The same things were measured in two ways. Each way mixes the same 11 hidden numbers, adds some noise and spreads widely along 7 directions of its own, which tell nothing about the thing.
Some things both ways: the first way, then the second way.
-2; -3; -2; 14; 1; 6; -6; 7; 8; -13; -9; -6; 6; 15; 6; -7; -7; 7; -4; -2; 7; -6; 13; -6; -7; 2; 14; 9; -1; 17
-31; 18; 12; -6; -8; 6; -8; 18; 0; -23; -16; 31; -10; -9; 16; -9; 13; -7; 24; -4; -3; -5; 11

-8; -27; 10; 20; 23; 3; -7; 7; 2; -5; -1; -1; 6; 9; -2; -1; -15; 6; -1; -6; 13; 3; -13; -16; -10; 19; 4; -4; -5; 4
-10; 6; 9; 7; -17; -11; -3; 2; -25; -11; 2; 4; -11; 1; 2; 1; 8; -12; -10; 1; -8; 19; 1

3; 28; -8; 2; -1; 12; 10; -13; 7; -8; 3; -1; -6; 0; 2; -3; 18; -17; 6; 6; -7; -2; 7; 5; -3; -5; -4; -2; 5; -7
-1; -13; -32; 14; 3; -10; -1; -2; -7; 9; -43; -5; 5; 15; 0; -23; -19; -4; -4; -2; 3; 8; -18

9; -18; 4; 9; -12; 8; -6; 8; 13; -11; 5; 10; 3; -12; -4; 12; -17; -10; -8; 4; 18; -9; 13; -15; -17; -6; -8; 2; -12; -17
1; 6; 10; -1; -6; -9; 8; -15; -10; 7; 30; -27; 15; -13; -6; 3; 8; -14; -13; -7; 13; 14; 4

6; 11; -5; -4; 3; 13; 17; -4; -5; -13; 17; 6; 15; 5; 13; -5; 13; -4; 8; -3; -9; -10; 12; -6; 13; -6; -6; 13; 11; -5
3; -3; -17; 2; 5; -1; 31; -12; 17; -3; -4; 7; -5; -6; -10; -8; -14; -9; 10; 6; 24; 5; -8

5; -12; 8; 21; 16; 11; 4; -1; 10; -15; 7; 8; 1; -9; -11; 1; -3; -11; -4; 7; -1; -7; 5; -28; -14; 0; -9; -10; -36; 0
-15; -2; -3; -7; -19; -10; 9; 11; 6; -16; -18; 13; -11; -17; 11; 10; 9; 1; 18; 10; -7; -1; 16

-7; 4; -2; 16; 17; 2; 2; -13; 3; -28; 6; 13; 3; 2; 6; -12; 15; -23; -2; -1; 4; -2; -11; -30; -14; 7; 6; -8; 6; -2
7; -12; -14; 10; -13; -3; 1; 5; 0; 5; -38; -6; 6; 15; 8; -19; -8; 2; 8; 2; -10; -1; -9

-7; 7; 5; 15; -6; 6; 11; -14; 11; -11; 4; 7; 19; 1; 7; -11; 0; -22; -8; 9; 6; 16; 3; -28; -29; 8; 8; 0; 7; 2
-8; 4; 14; -12; -15; 6; 3; -4; 6; -24; 19; -17; 5; 1; 11; 26; 7; 6; 9; -4; -10; -6; 29

-30; 11; 12; -3; 7; 2; 1; -15; -7; 14; 10; 18; 0; 4; 5; -25; 19; -9; 7; 0; 9; 8; -16; 0; 12; 6; -13; -8; 0; 2
-21; 0; -3; 22; 5; -8; -12; 11; -13; 1; 0; 4; 12; -7; 1; -10; 2; -6; 2; 2; 1; 1; -11

14; -26; 4; -28; -5; -20; -28; 15; -16; 13; -6; -4; 7; -5; -15; -4; -41; 27; -10; -20; 2; 2; 1; -3; 23; 3; 1; 3; -20; 2
12; -5; -2; -23; -1; 8; 22; -11; 23; -15; -19; 3; -7; -9; 9; 6; 5; 3; 18; 0; 9; -11; 6

-1; 21; -12; 53; 1; 28; 17; -5; 34; -31; 6; 12; 5; 18; 6; -1; 39; -29; 17; 7; -4; 2; 13; -4; -26; -1; -2; 11; 16; 2
20; -9; 12; -16; -17; -26; 1; -24; -4; -9; -4; -10; -7; -4; -5; 18; 9; -10; 11; -7; -11; 9; 21

14; -12; -9; 12; 2; -21; -25; -13; 3; 7; -5; 3; 0; -7; -7; -7; -12; 0; -15; -5; 1; 7; -18; -7; -9; 16; 0; -13; 9; -7
-15; 1; 8; 15; 11; 10; 0; -9; 0; -9; 14; -1; 7; 8; 1; 3; 0; -4; -1; 1; 5; -7; 2

5; 26; -7; -12; -35; 13; 11; -15; 5; 7; -6; -17; -3; -9; 1; -3; 12; -2; 2; -7; -3; -12; 28; 5; 3; -6; 3; 3; -8; 5
-49; 10; -2; 11; -2; -2; 11; 4; 3; -14; -8; 31; -4; -24; 7; -18; -4; -22; -5; 9; 8; 8; 11

7; 6; -4; 29; 12; 0; -7; -18; 16; -2; 0; 8; 2; -15; 5; -9; 2; -6; -16; 10; -7; 2; 1; 1; -2; 6; -8; -6; 6; -2
-12; -9; -16; 20; -8; -22; -8; 18; -16; 12; -21; 0; 8; 3; 0; -27; -4; -10; 1; -6; -4; 10; -18

9; 2; -13; 18; 13; 1; 2; -10; 6; -7; 14; 21; -2; -6; -2; 9; 18; -10; 4; 14; 1; -18; 11; -3; -16; -17; -17; -9; -20; -10
-14; 7; -11; 25; -1; -25; -13; 8; -20; 23; 16; -17; 23; -13; -18; -17; -28; -16; -5; 10; 15; 26; -18

18; 13; -7; -22; -40; -16; -11; 7; -18; 43; -11; -18; -13; 2; 5; 9; -3; 12; 6; -3; 1; -11; 9; 16; 0; -5; 14; -14; -5; -3
-28; 6; 10; 12; 3; 5; 9; 18; 11; 8; 11; 16; 9; 8; 11; -3; 12; 7; 0; 15; 13; 7; -1

-3; 13; -9; -22; -35; -9; -8; 3; -18; 21; -7; -17; -14; 6; -6; 0; 1; -1; 12; -12; 11; -7; 0; 3; -5; -5; 13; -6; -7; -2
7; -10; 8; 3; -2; 7; -13; -5; 0; 16; -1; -24; 21; 10; 10; -8; -9; 2; -25; -2; -9; 0; -10

5; 13; -10; 5; 4; -2; -4; -12; 3; 20; 3; -3; -8; -4; -5; -8; 12; 5; 2; 9; -7; -5; -3; 20; 9; 3; -18; -6; -9; -4
-10; -7; -9; -4; 9; -13; -12; -3; 7; 11; 6; -5; 11; -8; -8; -1; -4; 13; -13; -11; 5; 1; 3

-3; -9; 10; 6; 4; -5; -10; -10; 7; 0; -5; 13; 7; -6; -5; -5; -6; -7; -12; -2; 5; 12; -10; -12; -11; 9; -2; -10; -9; 8
-26; 4; 1; 18; 9; 2; 7; 3; -2; 4; -1; 4; 19; -7; 10; 0; 1; -19; 12; 13; 11; 8; -1

-9; -20; 5; 14; 34; 4; -3; 3; -19; -10; 16; 8; -4; -20; 2; 2; -13; -3; -6; 5; 6; -20; -17; -4; 11; -10; -11; -6; -9; -11
-34; 15; 10; -2; -8; -10; 10; 13; 4; 0; 20; 9; 0; -5; 3; -3; 12; 0; -5; 10; 25; 14; 9

2; -10; -10; -19; -22; 4; -1; 1; -1; -7; -10; -33; 9; 24; -12; -6; -12; 21; 16; -37; 12; -2; 18; -15; -3; 19; 21; 14; 0; 8
-5; -21; -16; 15; -12; -5; 5; 9; 8; 5; -42; -5; 11; 24; 12; -35; -17; -9; 12; -2; -14; -10; -6

23; -3; -9; -13; -5; 5; -4; 21; 14; -21; -7; -7; 4; 19; -4; 12; -11; 19; 16; -16; -2; -10; 39; -11; 3; -1; 11; 13; -19; 0
4; -2; -11; -7; -23; -19; 6; -1; -1; -3; -32; 0; 3; -13; 4; -8; -2; 5; 20; 11; -9; 17; 14

3; 15; -2; 2; -18; -3; -4; 2; 3; 19; -1; 4; -11; 2; -6; 1; 9; -10; 7; 11; 1; 1; 4; 4; -12; -7; -4; -10; -20; -3
12; -7; -3; -27; -20; -17; -7; -16; 10; 4; -29; -6; -6; -4; 6; 6; 8; 14; -19; 1; 0; 6; 4

-6; 29; -2; 34; -1; 26; 12; -10; 9; 3; -3; -14; -15; 2; -3; -7; 24; -18; 7; 10; -12; 1; 2; 22; -3; -6; -3; -1; 2; 9
-35; 1; 9; 3; 10; -4; 16; 5; 1; -17; -4; 28; -11; -6; 12; 6; 13; -17; 13; 4; 8; 6; 18

-23; -22; 16; -23; 14; 2; -7; 10; -9; -22; 1; 7; 6; -11; -1; 2; -24; 9; 5; -30; 21; -5; 0; -17; 20; 3; 6; 4; -6; -7
-9; 3; 14; -9; -20; -8; -5; 4; -19; -24; 0; -9; -10; -7; 10; 22; 18; -4; 18; -2; -16; 1; 29

0; -4; 5; 20; 13; 0; 6; -2; 12; 0; -5; 2; 18; 32; 23; -9; 8; 10; 5; 2; 6; 7; 9; -27; -22; 25; 22; -8; 9; 15
-4; 11; -4; -1; -9; 4; 13; 1; 6; 15; 6; -1; 14; -16; -2; -14; 0; 6; -8; 10; 15; 16; -4

-1; 0; 6; 6; -3; 27; 13; 7; -2; -8; 2; -22; -1; 32; -15; -14; 8; -2; 24; -21; -3; 5; 4; -10; 4; 16; 4; 11; -7; 10
24; -20; -13; 7; 1; 8; 16; -25; 1; 0; -26; -11; -1; 1; 1; -12; -12; -16; -12; 0; -4; -3; -16

-9; 35; 9; -26; -8; 24; 15; 4; -10; -10; 0; -8; -3; 1; 14; -14; 8; -7; 8; -9; -14; -1; 9; 18; 42; -9; 3; 16; 17; 4
-19; 15; 4; 6; 6; 17; -9; -10; -18; -22; -1; 10; 0; -20; 8; 7; 5; -8; -10; 0; -4; 5; 1

31; 25; -12; -5; -9; 7; 7; 4; -6; -11; 6; -6; -16; -16; 0; 8; 5; -19; -1; 14; -21; -20; 17; -10; 4; -20; 0; -8; -20; -16
-9; 8; -8; -11; 1; 19; 2; -16; 23; 6; -6; -5; 13; -21; 7; -1; -9; 20; -34; 19; 21; -1; -6

1; 21; -1; 11; -25; 7; 2; -22; -9; 33; 16; 16; -30; -1; -17; -10; 37; -38; 6; 27; 7; -13; -2; 1; -29; -24; -28; -28; -38; -9
-15; 10; 5; 6; -38; -17; -23; 11; -17; -6; 8; -8; -1; 1; -5; -6; 2; 4; -10; -5; -17; 5; 12

8; -11; 6; 22; 16; 8; -4; -8; 11; -16; -1; 2; -3; -6; -1; -1; -8; -16; -14; 6; 3; 2; -12; -16; -15; 14; -2; -10; 6; -8
-34; 13; 0; 15; -34; -10; -9; 10; -23; -21; -23; 17; -16; 20; 9; -6; 18; 0; -5; 3; -12; 14; 11

Other things, the second way, with their names:
z_145: -20; 3; -16; 35; 4; 18; 6; 4; -1; 4; 10; -2; 14; 18; -6; -28; -9; -3; -18; -6; 14; -7; -26
z_280: -10; -7; 5; 1; -7; -9; -32; 4; -24; -25; -10; 7; -17; 4; 2; 1; -18; -16; -7; -24; -37; -4; 5
z_381: 12; -20; -7; -21; -12; -8; -7; -5; 12; -25; -38; 1; -21; -4; 6; 9; 1; 10; 23; -11; -18; -31; 15
z_817: -15; 1; -8; 9; 20; 18; -13; 6; 6; -5; 12; 3; 6; -8; -2; 4; -15; 12; -9; -3; 8; -15; -13
z_809: 2; -2; 9; -15; -2; -18; 1; -17; -7; -20; -15; -3; -20; -1; -1; 16; -2; -25; 24; -2; 6; -1; 17
z_61: 6; -3; 4; 8; -16; -4; 11; -3; -5; 7; 22; -32; 18; -3; -3; 7; -6; -7; 3; 6; -3; 8; 9
z_71: 5; -6; -7; -3; 0; -6; -6; 5; -12; -4; -20; 6; -10; 7; 3; 8; 5; -2; 13; -18; -11; 2; 0
z_645: 10; -22; -3; 6; 16; -6; 25; 2; 14; 17; 17; -20; 27; 1; 0; 0; -11; -9; 14; -4; 4; 6; 3
z_591: -6; 8; 6; -11; -18; -7; -35; 7; -11; -10; -12; 1; -3; 4; 6; 21; 13; 16; 2; -9; -18; -3; 8
z_382: 1; -11; -6; 14; 25; -5; -18; -16; -16; -1; 6; -3; 3; -13; -13; -1; -23; -23; -13; -14; -4; -2; -16
z_136: 15; -9; -5; 7; -3; -8; 2; -3; -13; -8; -22; 7; -13; 14; 2; 16; 10; -9; 17; -5; -11; 6; -8
z_874: -3; 2; 18; -14; -17; 1; 6; 1; 7; -8; 10; -9; 7; 3; 14; 12; 8; 8; 0; 4; -9; 7; 23
z_194: 13; -7; 9; -15; 0; -3; -6; -9; -1; -11; 7; -20; 7; -3; 2; 18; 14; 5; 23; -20; -8; -14; 19
z_871: -30; 3; 14; 20; 3; 10; 8; 26; -11; -18; 22; 7; 6; 0; 15; 19; 13; -10; 22; 1; -13; 0; 15
z_876: -31; 17; 2; -8; 2; -2; -11; -6; 8; -21; 7; 11; -1; -3; -1; -7; -26; 3; -3; 2; 9; 6; 16
z_673: -1; -8; -12; 7; 3; 9; 40; -8; 12; -17; -11; 16; -11; -15; 2; 9; 3; -13; 24; 8; 7; -2; 8
z_798: 11; -14; -16; 14; 15; -14; 1; -10; -24; -7; -6; -22; 2; 7; -8; 1; -18; -19; 7; -10; 1; 11; -14
z_530: 10; -18; -8; -7; -12; -9; -7; 2; -11; 9; -36; -10; -4; 19; 14; 6; 12; 11; -24; -5; -15; 11; -7
z_806: -19; -20; 2; 26; 30; -9; 9; 21; -1; 15; 15; 4; 19; -3; 4; 2; 0; -18; 17; 0; 3; 2; -8
z_722: -4; -5; 6; 15; -7; -2; 6; 14; -20; -23; 3; 7; -8; 1; 5; 5; 12; -14; 27; -11; -22; 0; 7
z_728: 19; -8; -15; 6; 5; -4; -1; -5; -5; 8; -12; 3; 3; -2; -9; -4; 0; -8; 13; -19; -5; 3; -13
z_115: -18; -5; 4; 4; 20; -11; 4; 0; 2; 13; 9; 7; 17; -18; 4; -11; 9; -7; -12; 1; 17; 14; -7
z_610: -6; 1; 1; 7; 13; 4; 8; -14; 0; -19; 18; 8; -13; -10; -9; 16; -7; -4; -4; 3; 9; 1; 1
z_761: 1; 1; 7; -2; -26; 3; -13; 14; -7; -13; -23; -2; -11; 11; 19; 10; 15; 15; 0; 14; -16; -6; -7
z_643: -22; 13; 5; 11; -11; 6; -32; -5; -18; -19; -5; -19; 9; -5; 8; 3; 1; 6; -11; 17; 1; -11; -4
z_723: -30; 17; 8; 5; -13; -7; -22; 8; -11; -24; 5; 17; -12; -15; 3; 7; -5; -7; -8; 8; -5; 3; 0
z_541: -4; -1; -6; 1; -12; -9; 18; -6; 14; 12; -20; 11; 2; -2; 5; -14; 6; -8; -9; 8; 13; 12; -11
z_794: -3; -13; -14; -5; -6; -1; -6; 0; 2; -5; -16; -2; -3; -18; 1; 4; -11; 2; -9; -8; -13; -11; 5
z_975: -15; -1; -11; 9; -32; -20; -1; 8; -10; -6; -33; 17; -8; -8; 3; -7; 6; -1; 6; 11; -16; 12; 11
z_312: 19; -29; -8; -8; 6; -11; 11; -13; 16; -1; -38; -1; -1; 10; 7; 8; 9; -5; 28; -9; -9; -17; 4
z_618: -15; -1; 6; -8; -5; 2; 14; 0; 15; 12; -7; 4; 12; -3; 14; 3; 20; 5; -4; 4; 10; 4; 12
z_966: -16; 13; -2; 21; -30; -3; 0; 12; -22; -10; -15; 24; -17; 10; 2; -11; 23; -4; -5; 1; -9; 15; -10
z_67: -10; -10; 0; 11; -18; -11; 27; 13; 3; 19; -7; -8; 22; 9; 15; -19; 10; -10; -2; 9; -2; 23; 3
z_585: -5; -12; -5; -3; -10; -12; 2; 7; 8; 6; -23; -10; 11; 8; 13; -6; 1; 9; 5; 5; -3; 1; 6
z_962: 6; -3; -6; -12; 2; -6; -27; -2; -7; 22; 8; -45; 33; -3; -1; 8; -6; 32; -15; -6; 2; 5; 9
z_705: -17; 7; 8; -17; 12; 6; -26; -6; 10; 5; 6; -6; 18; -15; 9; 14; 4; 8; -13; -10; 9; -9; 1
z_490: -1; -7; -5; 0; 30; 11; 11; -17; 14; 16; 0; 5; 22; -14; 4; 3; -1; -2; -8; 1; 17; 9; -6
z_134: 5; -12; -5; 13; 13; -8; -22; -4; -25; 6; -12; -7; 11; -3; -1; 9; -3; -22; 8; -20; -17; 1; -9
z_974: -21; 6; 4; -9; -36; -22; -26; 2; -4; 3; -21; 1; 2; -4; 6; -7; -6; 12; -20; 12; -17; 15; 20
z_767: 24; -13; -15; 0; 3; -17; -2; -10; -11; -8; -12; -17; -2; -1; -12; 1; -8; 1; 27; -10; -4; -2; -1
z_889: 7; 14; 6; -19; -4; -1; -21; -32; -17; -24; -2; -4; -17; -16; -6; 23; 1; 3; -16; -5; 0; 7; 6
z_939: 17; -6; 2; -4; -16; -1; -32; -18; -27; -24; -28; 6; -23; -17; 1; 21; 5; -11; -7; -14; -40; -8; 0
z_917: -31; 18; 4; -1; -7; 8; -30; 10; 3; -15; -14; 15; 10; 0; 16; 8; 5; 16; 11; 3; -8; -6; 10
z_263: -12; -5; -1; 7; 3; -32; -11; -10; -19; 2; -28; 1; 12; 4; 8; -4; -10; -26; 9; 9; -5; 32; 3
z_311: -10; 2; 3; 1; -25; -6; 6; 6; 2; -14; -7; -3; -5; 18; 6; 7; 10; 3; 19; 1; -5; -5; 17

Some of these things the first way, each followed by its name:
5; 14; -17; -5; -8; -2; 0; -5; -5; -6; 1; -3; -17; -4; -10; 9; 19; -10; 12; -3; 1; -22; 7; -5; -10; -13; 1; -11; -23; -6  z_974
9; 10; -2; -11; -31; 32; 20; 11; -9; -15; 19; 1; -19; -1; -11; 15; 16; -33; 19; 3; 10; -31; 21; -11; -13; -32; -14; 4; -27; -23  z_311
12; -3; -2; 9; 15; 35; 10; 32; 7; -32; 9; -7; -10; 25; -15; 11; 1; -2; 25; -1; -4; -16; 19; 3; 8; -12; -11; 21; -23; -7  z_889
15; -2; 4; 11; 9; 19; 9; 0; 19; -16; -4; -8; 4; 13; -3; 1; 8; 7; 11; -15; -10; -2; 19; -13; 5; 18; 2; 2; -8; 7  z_975
7; -4; -2; 31; 13; 1; -4; -11; 2; 4; 11; 14; -4; -7; -15; -8; 7; -19; -11; 25; -5; -4; -9; -13; -22; -8; -20; -15; -34; 3  z_723
7; 10; 3; -6; -21; 15; 2; 7; 0; 9; -4; -16; -2; 8; 0; -6; -5; 8; 7; -12; -4; -1; 19; 12; 16; 0; 3; 11; 2; 3  z_722
13; -31; 14; 0; 6; 13; 3; 16; 8; -15; -4; -10; 16; 15; 16; 5; -18; 18; -2; -19; 12; -7; 5; -26; 4; 31; 14; 7; 15; 0  z_966
9; 27; 2; -8; -17; -5; -14; -8; 1; 14; -1; 12; -16; -2; -10; -13; 0; -16; 5; -2; -8; 17; 16; 7; 6; -13; -4; -12; -5; -15  z_643
27; 15; 1; -13; -16; -13; -18; 11; -18; 26; -9; -11; -13; -8; -2; 0; -18; 9; 1; -11; -22; 5; 8; 18; 28; -10; 12; -9; -1; -5  z_761
1; 26; -10; 6; -12; 5; 3; -10; 15; -9; 4; 11; 4; -14; 6; 2; 5; -18; -1; 11; -1; 6; 16; 8; -9; -13; -5; 6; 11; -17  z_798
1; 18; -12; 12; -1; -5; 1; -17; -4; -2; 9; 8; 5; -24; 7; -6; 10; -18; -11; 10; -9; -5; -10; 0; 0; -9; -6; -3; 8; -7  z_645
14; -11; 3; -7; -2; 5; 2; -12; -11; 2; 13; -4; 6; -6; 3; -14; -11; -6; -16; 1; 1; -6; -13; -15; 5; 14; -11; -1; 11; -15  z_145
3; -2; 2; -4; -19; 19; 11; 8; 11; -5; 6; 6; 0; 17; 1; 8; 20; -8; 11; 5; 16; -19; 13; -10; -14; -2; -12; 6; -19; 2  z_728
26; 19; -8; -36; -45; -5; -5; 4; -17; 17; 1; -3; -10; -28; 3; 11; -1; -3; -6; -7; -11; -23; 11; 21; 30; -24; -7; 3; -3; -13  z_541
9; 20; -12; 13; -12; -2; 11; -17; 14; 8; -1; -4; 9; 5; 18; -4; 16; -4; 0; 12; 0; -2; 19; -16; -25; 10; 11; -9; 6; -2  z_817
-5; 49; 2; 6; -26; -7; 2; -18; 9; 41; -23; -17; -4; 0; 24; -7; 15; -4; 2; 3; -14; 28; 3; 28; -3; 15; 27; -16; 36; 8  z_530
-2; -1; 12; 12; -1; -6; -5; -16; 5; 12; -8; 0; 11; -14; 7; -9; -13; -5; -20; 4; 0; 17; -9; -11; -10; 15; 8; -12; 5; 8  z_871
9; -24; 0; -11; 12; -16; -20; 11; 4; -7; -10; 3; 11; -3; 2; 11; -25; 23; -8; -15; 7; -3; -3; -2; 10; 13; 6; 2; -2; 1  z_591
-32; -1; -9; 19; 17; -9; 0; -29; 4; -9; -2; -2; 19; 2; 6; -22; 12; 1; -5; -9; 12; 7; -24; -13; -14; 25; 8; 0; 17; 18  z_280
-9; 16; -10; -23; -20; 4; 1; -7; -9; 13; 4; -7; -8; -1; -9; -5; 18; 6; 17; -17; 1; -13; 4; 24; 24; -8; -14; 8; -8; 0  z_382
-30; -13; 0; 17; 2; -20; -21; -19; 5; -3; 5; 42; -7; -11; -13; 1; 14; -26; 1; -1; 35; 1; -18; -19; -41; -10; -9; -25; -21; -6  z_809
8; -16; 0; -7; 18; -27; -26; -6; 3; -4; -10; 13; 16; 0; 0; -9; -21; 12; -22; -1; 0; 11; -16; -12; -1; 16; 3; -7; -3; 11  z_917
